The rows come from 4 hidden closed curves, with some noise, and rows from the same curve form a group. Each curve winds through 6 dimensions. The rows are also pushed far along 4 directions, which tell nothing about the answers.
In the rows, zero is written as 128.
Some rows, each with its group after it:
[ 97  82 136 130 139 138 162 127 117 120 127 153 105 154 147 117  90 144]
z44
[196  97 135 131 204 137 125 107 128 128 146 135 179 118  85 135 121 130]
z392
[ 94  66 111 127 105 106 149 148 121 115 135 134  91 187 158  97 119 119]
z392
[124 151 113 148  90 130 107 120 141 146 118 121 129 129 129 136 133 122]
z44
[103 134 134 120  98 108 125 148 122 155 129  88 132 123 152 113 144 114]
z44
[114 100 135 126 123 115 161 157 120 135 113 118 126 152 140  98 118 125]
z797
[175 160 135 124 146 127 124 126 137 144 124 119 168 108  77 147 151 128]
z64
[ 82  77  96 142  81 110 126 112 114 112 123 128  92 176 169  82 104 126]
z392
[132 185 114 114 107 117 103 142 135 169 135 100 139 102 131 140 160 112]
z392
[ 81 189 101 144  61 139 120 153 141 149 126 143  85 134 150 170 138 134]
z797
[ 98  81 106 105 122 136 173 112 160 109 147 188  92 175 147  89 104 149]
z392
[ 61  93  95 152  75 135 136 105 142 142 132 157  85 169 161 126 107 143]
z64
[165 130 131 144 119 104  74 126 112 121 118  59 169 103 146  96 144  88]
z64
[155  80 110 160 142 110  86 100  90 100 127 110 134 152 114 125 119 112]
z392
[112 111 124 125 114 134 141 123 172 128 136 158 110 149 124 143 145 133]
z64
[106  93 145 135 133 125 156 137 124 139 114 122 130 137 134 117 118 134]
z797
[110 119 120 116 111 130 152 167 170 126 123 149 103 145 171 103 130 116]
z44
[ 86  89 140 109 156 144 193 141 146 141 138 175 107 143 131 132 113 162]
z392
[192  96 152 127 176 123 150 122 131 116 116 120 179 134  87  96 118 125]
z392
[137  75 169 121 172 149 186 136 161 107 128 172 131 147 104 136 115 147]
z797
[121  90 113 161 132 128 104  79  95 121 118 122 131 136 122 125 102 135]
z64
[110  99 124 147 138 127 119  90 106 121 115 132 121 130 116 138 118 140]
z64
[107 108 106 127 113 103  76 100  99 123 144  95 112 122 155 117 144 108]
z44
[120 127 114 129 128 157 144  55 165 118 135 202 108 145  64 171 128 171]
z392
[121 126 143 138 140 152 151 138 157 139 114 155 121 127 125 155 118 139]
z64
[148 181 134 137 147 134  77 126 106 151 125  86 156  63 135 155 140 112]
z44
[ 79 158  92  99  65 111 128 132 141 140 147 128  96 138 168  97 146 130]
z797
[168 124 157 101 178 139 183 154 127 131 153 151 156 140  94 127 109 147]
z44
[ 75 217 121 111  79 143 160 175 131 179 119 146  89 120 151 154 121 145]
z44
[139 147 167 126 170 157 203 174 154 177  96 153 153 115  96 153 109 154]
z64
[164 111 134 142 155 137 157 143 124 104 119 140 161 136 108 108 106 144]
z797
[138 144 134 159 106 131  86  98 134 116 103 116 130 117 105 161 147 117]
z64
[126 129 136 126 146 127 109 114 116 114 137 116 138  99 127 138 142 132]
z64
[131 226 126 109 116 133 145 187 124 180 112 116 129  98 139 135 123 126]
z44
[145 161 138 147 121 146 118 110 137 119 117 139 141 112  90 169 138 141]
z64
[112 144 109 164 111 146 118 115 122 147 134 149 119 135 102 188 125 150]
z392
[145 174 130  88 117 102 115 164 126 124 113  83 134  98 173  62 141  92]
z392
[176 138 129 125 190 143 128 126 121 127 126 148 145 110  99 143 114 133]
z64
[113  68  81 140 102 116  92  58 123  94 151 152  93 179 134 107 116 125]
z797
[168  60 132 145 178 132 133 106 122 124 134 140 148 156 105 122  97 125]
z797
[167 172 128 136 124 123  87 126 129 151 125  87 169  92 115 137 152 107]
z392
[180 170 137 141 185 130  63 120  80 136 117  78 168  56 120 153 131 105]
z797
[108 139 102 120  74 100  95 129 141 129 135 103 107 139 152 114 167 101]
z44
[114 102 125 131 152 146 131 102 122 122 148 158 116 129 125 150 110 148]
z44
[ 97 139 132 117 130 125 127 115 118 136 125 125 116 106 128 137 138 140]
z797
[131 122 118 121 147 138 127 124 143 112 136 158 109 129 131 138 127 130]
z44
[180 104 139 157 190 170 147  78 141 102 131 201 144 145  38 195 104 169]
z797
[148 133 148 119 138 119 147 163 134 159 117 111 141 135 122 123 131 111]
z797

New rows. What belongs after each?
[121  47 148 135 156 128 150 109 110  98 135 139 123 159 132 108  95 137]
z44
[ 72  97 143 103 108 120 159 153 147 125 142 136  92 147 161 118 143 130]
z44
[130 110 145 118 149 119 139 121 119 122 127 119 143 119 107 126 141 136]
z64
[128 127 132 149 121 149 127  95 122 123 139 150 128 141 102 160 110 147]
z44
[153  22 102 158 147 120 120  91 116  76 149 156 118 200 118 108  98 124]
z392
[ 92 160 164 108 136 151 198 147 162 168 112 166 124 111  90 172 141 171]
z392
[142 126 128 140 151 135 116 131 106 124 113 119 132 115 148 116  97 118]
z44
[ 99  64 135 128 125 122 127 109 137  99 141 137 107 150 146 121 134 125]
z44
[ 71 148 143  66 110 104 155 215 141 164 138  98  85 115 221  87 148  95]
z797
[133 156 117 144 139 159 134  86 146 161 136 166 146 115  72 184 127 166]
z392
[ 99 219 115 125  80 136 112 154 137 184 125 111 123  89 145 164 151 127]
z44
[119  69 155 124 161 144 187 143 127 112 133 163 117 160 141 108  80 146]
z44
[137  71 108 141 145 127  93  89 131  81 138 145 109 145 142 118 121 115]
z44
[104 123 125 103  76 101 152 163 149 129 115 107 110 155 172  61 136 106]
z392
[ 89 192 115 128  96 124 104 144 127 169 101 105 109  88 151 149 151 120]
z44
[141  92 154 118 195 148 162 124 135 123 144 156 151 111 107 138 119 154]
z64
[118 125 124 133 110 135 157 162 137 116 128 150 112 154 142 126 115 133]
z392
[124 102  95 158 107 117  55  73 123 103 124 120 104 138 141 136 137 101]
z64
[130 144 146 108 171 147 178 130 134 142 134 176 124 125  74 171 125 167]
z44
[103  76 110 116 124 115 141 110 125 113 149 150  98 170 134 109 122 134]
z44
[ 94 169 117 108 117 135 144 150 132 163 131 133 114 106 155 128 128 139]
z392
[148 199 149 115 137 128  92 151 112 147 130  84 151  66 133 155 155 109]
z44
[124 136 136 154 114 135 137 139 127 144 116 126 138 133 106 159 131 138]
z392
[150 156 127  97 158 127 138 139 127 145 143 133 137 113 118 126 132 130]
z797
[126 119 131 126 116 124 133 131 127 103 111 124 121 134 149  91 115 122]
z392
[105 137 104 125 110 122 108  81 127 141 130 137 111 129 110 143 142 138]
z392
[157 111 147 134 178 165 171 114 166 121 144 197 139 142  58 191 128 167]
z392
[146 140 156 124 141 144 160 150 148 119 121 141 144 121 110 137 128 139]
z64
[168 114 146 122 186 125 107 125 128 114 129 112 158  92 115 134 147 113]
z44
[155  50 146 115 186 118 166 147 105 123 142 119 157 150 147  67  87 123]
z44
[102 157 145 114 119 153 204 147 173 147 124 198 105 152  69 188 141 175]
z392
[106 142 109 120 106 132 134 125 129 130 154 141 120 131 137 126 129 146]
z64
[102 202  98 147  79 116  65 101  76 141 108  92 109  97 130 152 137 125]
z64
[114 148 125  86 121 103 155 180 117 146 146 101 134 120 165  78 138 120]
z64
[131  35 106 130 122 100 104 117  92  88 159 102 117 181 195  42  88  94]
z44
[131  74  87 169 108 124  77  81 117  90 121 130 106 161 161  97  95 106]
z44
[140 111 111 141 140 138 132  73 115 120 149 155 147 140  71 147 121 165]
z64
[ 85  80 142 111 108 139 200 159 158 132 153 168 101 181 156 106 104 149]
z44
[209  94 177  96 232 133 164 178 113  92 139 122 172 116 132  85  97 112]
z44
[ 82  64 127 150 100 138 176 129 151 127 105 166  92 187 149 111  93 141]
z64
[120  54  87 144 107 108  85  65 112  94 161 132 106 178 136 104 123 119]
z44
[139 133 127 148 147 156 122  59 133 108 132 164 150 107  67 170 128 170]
z797
[ 97 130  84 123  82 103  96 120 109 128 140 103 108 137 175  83 129 113]
z797
[ 84 122 108 124  72 107 113 112 104 131 144 114  94 160 144 120 130 125]
z44
[107 154 127 117  68  93 120 185 122 141 107  68 121 129 189  73 144  89]
z392
[171 165 108 119 104  87  67 169  93 105 116  52 139 113 183  63 138  64]
z392
[104  83 106 105 119 113 159 132 131 110 137 155  91 177 151  81 111 132]
z392
[113 155  85 158  80 119  60  75  96 148 137 102 122 125 127 147 130 122]
z44
[151 181 143 122 153 139 129 142 114 127 106 123 145  87 112 140 123 135]
z392
[149 183 134 137 138 143 144 151 137 174  97 132 144 110  98 158 122 134]
z64
[ 89  96  92 155  80 121 111 101 110 126 124 126 101 162 162 103 102 129]
z64
[124  60 144 125 130 102 144 177 132 116 131  97 128 158 173  85 132  95]
z392
[172 125 169 109 200 150 167 111 153 122 119 160 164 102  66 147 131 152]
z392
[ 80  66 104 119 104 131 193 130 179 130 138 195  85 200 132 109 118 154]
z44
[167  86 138 136 181 121 141 149 102 115 128 122 148 142 113 120 112 123]
z392
[157 165 130 104 156 119 140 169 134 156 113 113 148 101 124 118 143 116]
z44
